Each new row is followed by what is left after taking away its nearest point in the smallest flat space through zero that holds the last named rows.
(in the rows, 128 means zero)

Q210 (5 x 14):
[[ 96 161 144 117 130 141 143 136 140 128 116 114  91 130]
 [ 96 136 147 104 114 141 135 120  96  88 124 154 167 133]
 [128 122 132 123 120 149 144 124 100 148 126 118 119 165]
 [102 127 165 118 132 113 164 138  96 120 131 145 112 160]
 [135 116 134 143 130  85 132 142 117 142 137 140 136 155]]
New rows:
[115 130 125 133 143 122 110 108 157 154 118 102 136  96] -> [109 118 141 126 141 121 128 107 128 149 122 115 141 118]
[134 119 170  99 160  83 103 187 108 171 150 118 141 121] -> [131 125 160  83 152 131  98 169 107 161 142 107 145 105]
[165 130 162 168 129 131 104 157 115 134 149 151 127 131] -> [150 147 163 157 123 154 104 153 118 127 140 144 124 126]

Q773 (5 x 14):
[[ 97 138 126 137 173 140 145 101 140 125 140 144 148 141]
 [ 90 118 126 108  99 141 132 112 132 123 143 142 162 134]
 [105 114 122 173 113 116 105 152 109 128 125 133 145 136]
 [187 131 119 107 146 105 132 159 132 144 113 127 157 119]
 [105 111 144 134 123 145 152 136 157 143 129 114 148 111]]
New rows:
[144 109 132 120 123 142 135 128 123 120 142 160 133 125] -> [142 108 135 134 129 142 135 132 124 121 139 155 123 123]
[143 114 160  90 153 152 135 153 123 165 157 126 135 149] -> [129 113 157 111 143 149 118 152 106 156 158 129 120 158]
[114 141 119 125 126 136 102  68 107  86 138 117 154  95] -> [136 134 126 139 132 130 108  96 117 101 125 100 154  80]

Q468 (5 x 14):
[[149 105 108 147 152 109 113 125 134 147 140 143 112 108]
 [106 137 140 149 139 134 136 107 163 141  79 103 144 127]
 [159 180 114 144 156 102 148  95 114 124 128 133 122 106]
 [147 103 176 141 151 126 102 123 162 170 113 109 115 157]
 [120 133 138 128 136 162 118 134 161 164 107  75 124 121]]
New rows:
[109 109 126 122  86  98 130 143 137 117 140 130 145 156] -> [128 133 118 130 107  98 131 132 142 135 140 112 134 137]
[130 129 116 138 151 128 131 149 111 137 158 138 107 109] -> [112 132 137 139 143 131 138 142 121 131 134 133 121 127]
[122 133 118 144 135 124 141  87 114 101 149 135 113 128] -> [115 119 128 138 131 141 130  99 127 115 146 118 111 134]
[146 149 134 102 140  68 104 160 121 132 141 130 113 129] -> [116 144 127 106 131  81 110 160 137 129 116 119 128 123]
[112 110 134 148 137 110 131 130 128 126 139 133 137 122] -> [116 127 138 139 134 121 134 133 124 128 143 119 134 123]

Q14, 5 rows:
[[120 116 166  88 140  80  86 143 150 178 105 133 127 136]
 [118 150 158 100 193  85 101 147 155 138 135 128 119 130]
 [135 119 113 132 158 129 108 142 144 118 125  78 150 139]
 [122 141 162  98 161 138 148 150 151 160 148 135  96 140]
 [ 97 117 114  99 140 110  97 146 137 138 155 140  69 114]]
New rows:
[137 152 148 102 154 122 156 163 129 121 133 134 133 153] -> [132 130 121 110 121 118 137 155 115 114 125 133 133 144]
[111 146 134  71 141 138 127 110 117 153 165 142 132 121] -> [120 138 118  88 130 141 121 103 111 139 153 124 157 122]
[138  99 115  94  91 169 129 122 117 103 116 129 141 113] -> [135 120 134  84 128 148 124 128 128 102 121 135 140 113]
[142 154 188 129 120 123 142 103 143 110 100 149 164 115] -> [124 126 148 120 118 140 122 122 149 108 124 122 126 111]
[123 126 140 130 109 116 136 160 134 134 114 154 150 102] -> [122 125 127 133 122 127 137 167 139 125 125 138 144 103]
[125 159 127 104 128 113 113 119  89 104 134 136 128 123] -> [131 145 130  98 122 133 121 129  97 122 131 116 130 136]

Q569:
[[ 95 118 120 110 131 162 154  96 116 101 150 153 118 152]
 [131 109 154  91 114 180 152 114 119 120 130 114 130 160]
 [135  88 159 121 101 153 137  85 179  93 150 132  97 104]
 [161 124 142 112  84 181 131  86 169 105 161 164 136 142]
 [148 109 138 111 111 144 112 141  91 172 115 123 113 123]]
New rows:
[165 115 141 117 114 131 162 162 157 135 153 122 116 133] -> [143 121 121 124 129 120 163 163 138 136 156 136 111 134]
[135 111 132 109 135 116 118 112 162 136 129 150 132 158] -> [127 109 130 110 144 107 117 121 149 144 121 142 127 155]
[126 121  79 130 152 119 101 123 158 120 131 112  96 112] -> [137 125  86 113 144 143 107 127 146 127 128 106 111 136]
[120 140 173  87 115 116 125 128 125 149 140 137 118 122] -> [112 152 163  96 125 105 127 129 131 139 143 141 126 124]

Q603:
[[117 161 130 107 137 134 152 119 123 143 126 119 151 126]
 [116  87 143 119 148 139  75  96 126 146 130 124 161 130]
 [163 121 121  98 152 139 129 119 122 123 126 173 127 151]
 [129 140 126  94 107 133 100 149 129 104 143 161 168 140]
 [133 148 117 175 129 125 116  94 121 128 110 159 124 141]]
New rows:
[120 153 114 105 132 159 147 134 135 127 154 122 118 153] -> [115 135 116 129 129 156 123 124 136 127 151 120 113 151]
[133 107 159 132 147 124 121 154  98 127 135 122 141 145] -> [131 127 154 144 143 121 132 150  96 127 130 125 139 146]
[146 160  99 157 128 123 157 158 131 139 126 127 143 122] -> [147 124 107 146 140 129 129 150 132 145 130 125 151 123]
[160 108  96 113 140 116 111 110 128 147 146 137 135 147] -> [143 128  96 126 122 109 124 123 131 145 147 117 134 135]

Q500, 5 rows:
[[143 131 166 112 131 160 133 112 124 110 122 105 176 166]
 [118 146 127 125 167 149 157 145 123 110 122  96 121 105]
 [147 143 141 114 166 140 106 118 101 115 114 100 129 109]
 [109 149 140 115 181 110  90 124  86  90 110 129 139 122]
 [131 129 116  72 179 166  95 135 149 117 100 102 109 133]]
New rows:
[113 116 136 119 154 124 126 149 137 129 106 104 124 127] -> [123 111 141 133 131 113 126 140 132 139 114 113 130 129]
[128  79 117  93 161 125 138 125 144 131 131 157 133 128] -> [139  86 129 112 156 121 150 118 125 132 138 149 141 115]
[130 129 137 111 126 130 153 129 142 132 135 136 134 101] -> [129 128 139 106 128 123 136 124 136 129 132 143 138 107]
[121 143 139 145 127 162 146 177 116 163 134 125 109 131] -> [122 141 146 137 128 151 116 166 105 158 129 138 118 144]

Q91, 5 rows:
[[102 169  89 170 164 172 142 151 121 183 187 138 134 191]
 [138 120 116 112 123 177 127  88 149 121 155 177 116 146]
 [154 159  94 122 129 153 120 104 166 198 153 148 116 125]
 [162 157  95 133 164 154 114 137 176 121 172 130 134 183]
 [126 135  79 101 129 135 121 139 133 138 140 119 129 135]]
New rows:
[125 158 116 143  96 144 120 134 109 158 111 128 158 124] -> [137 149 125 137  99 145 115 130 120 123 111 131 160 133]
[146 104 139 158 133 103 117 157 120 145  98  95 131 149] -> [144  94 123 138 122 132 117 133 124 144 110 124 122 151]
[152 147 111 120 137 143 143 136 133  99 123 119 144 103] -> [140 148 120 133 135 149 151 132 121 114 124 128 142 101]

Q332:
[[125 150 114 134 128 125 126 119 149  98 100 135 128 151]
 [127 114 134 128 118 113 145 174  96 116 152 161 151 107]
 [ 93  85 122 162 121 104 163 168 126 108 137 130 121  95]
 [101 128 132 119 125  91 135 131 122 111  94 184 189 124]
 [ 84 137 137 164  90 110 152 150 136 131 159 184 152  88]]
New rows:
[123  79 127 124 138 129 124 124 126 152 135  89 124 129] -> [125 118 122 129 121 130 122 130 134 129 136 125 138 141]
[159 119 127 132 122 124 139 122 121 132 112 118 144 138] -> [151 124 127 143 113 125 143 123 128 134 121 122 140 131]
[123  79 120 140 137 127 118 125 144 146 137 143 163  91] -> [146 107 109 138 136 143 110 127 150 124 136 138 146 117]
[105 128 143  97 132  92 150 127 145  79 145 162 113 120] -> [118 127 149  86 139 107 138 110 143 103 153 140 101 122]

Q234 (5 x 14):
[[144 138 115 125 150 119 124 102 113 181 126 137 130 113]
 [122 127 141 150 118 129 153 123 131 153 146 151 113 119]
 [115 139 132 148 115 103 128 135  95 126 155 132 138 155]
 [156 114 119 165 149 123 140 142 141 134 127 139 147 112]
 [143 123 143 123 154 147 137 127 132 122 134 100 117 125]]
New rows:
[ 93 130 128 152 134 105 109 118 117 151 110 117 123 141] -> [ 99 120 134 153 139 119 117 125 135 138 105 111 118 133]
[180 131 133 164 135 133 146  84 127 112 117 156 117 128] -> [163 139 132 142 120 131 132  82 118  97 113 148 115 143]
[144 136 137 172 162 103 104 127 140 127 133 127 140 146] -> [123 139 144 145 141 117 103 116 152 127 124 132 118 142]
[136 147  86 111 121 134 135 131 125 120 106 116 138 109] -> [131 148 103 127 118 135 152 133 118 123 128 117 128 115]
[105 117 120 126 119 112 134 142 116 130 123 165 144 146] -> [119 114 130 115 143 130 139 136 121 131 123 142 133 139]
[144 143 118 119 130 127 119 116 164 131 129 129 142 110] -> [135 148 129 125 123 122 124 119 150 125 147 124 138 125]

Q604:
[[130 150 130 133 169 124 137 123 147 160 106 117 160 144]
 [109 186 116 152 141 105 121  87 142 142 148 120 141 156]
 [ 92 141 129 144 167 138 124  96 122 140 127 110 120 140]
 [106 115 151 186 151 128 119  93 170 159 126 138 139 111]
 [117 110 135 145 157 129 145 112 104 144 123 121 113 141]]
New rows:
[102 149 156 142 118 136 149 106 145 149 126 115 111 153] -> [117 138 155 122 103 141 149 130 143 138 120 119 113 144]
[ 84 131 110 156 115 114 166 149 135 107 139 143 108 117] -> [ 90 137 109 143 129 118 169 160 141 115 124 137 123 120]
[131 128 111 134 110 115 123  89 120 148 127 106 162 105] -> [132 116 111 122 110 123 125  99 108 141 122 103 155 102]
[147 132 118 135 155 109 118 115 125 123 113 155 116 151] -> [142 127 119 127 148 120 107 121 132 113 112 155 114 138]
[113 114 154 145  94 130 108 132 148 152 111 119 114 126] -> [118 130 144 128 100 125 117 136 130 151 110 110 115 144]
[142 171 145  99 109 139 105 122 135 133 163 138 135 122] -> [142 139 157 111 131 144 122 121 120 148 150 137 126 123]

Q764, 5 rows:
[[138 106 138 147 125 151 122 154 117 109 146 154  95 130]
 [116 145 129 154 135 159  87 156 187 139 122  90 130 128]
 [139 155 110 134 153 175 135 144 138 109 121 172 122 111]
 [142 142 146 121 124  61 146 114 135 131  96 128 125  96]
 [129 153 125 131 135 168 117 111 169 138 117 127 123 122]]
New rows:
[114 107 108 132 146 146 120 121 159 120 103 131 140 148] -> [120  97 117 131 140 123 128 121 145 115 103 138 131 143]
[160  98 123 122 113  95  99 122 130 143 144 113 122 159] -> [165 124 107 120 132 115 108 128 138 134 133 137 129 145]
[119 118 124 134  68 108 105 122 161 128 114 140 158 113] -> [120 115 114 132  74 126 112 127 145 119 123 159 159 118]
[124  98 144 114 146 144 128 145 115  98 133 127 130 143] -> [126 114 148 109 146 134 130 128 134 107 117 121 132 132]

Q230:
[[131 148 156 126 152 114 106 128 153 139 156 134 149 128]
 [176 137 125 166 120  85  92 116 174 130 153 117 102 147]
 [149 117 169 132 103 120 101 163 160 139 142 133  98  99]
 [175 107 164 123 141 106 122  63 160 118 151  79 151  89]
 [146 140 173 141 137  99 137 124 150 130 166 128  83 119]]
New rows:
[134 122 129 133 143 139 149  97 133 138 132 107 133  94] -> [126 133 117 142 135 139 134 126 136 146 129 126 125 112]
[131 109 126 131 110 130 105 134 139 125 115 141 129 123] -> [123 120 131 130 128 126 124 120 130 122 125 142 127 129]
[140 137 140 126 161  99  79 140 131 128  98 144 143 150] -> [138 122 145 121 153 106 111 130 112 118  90 135 120 134]
[158 142 122 125  79 129 126 120 134 116 147 134 135 136] -> [142 148 130 115  90 136 138 122 123 117 149 140 141 134]
[110 117 173  79 111  92 124 114 121 114 148  91 132 134] -> [105 123 142  91 100  94 114 130 116 116 135 102 127 158]
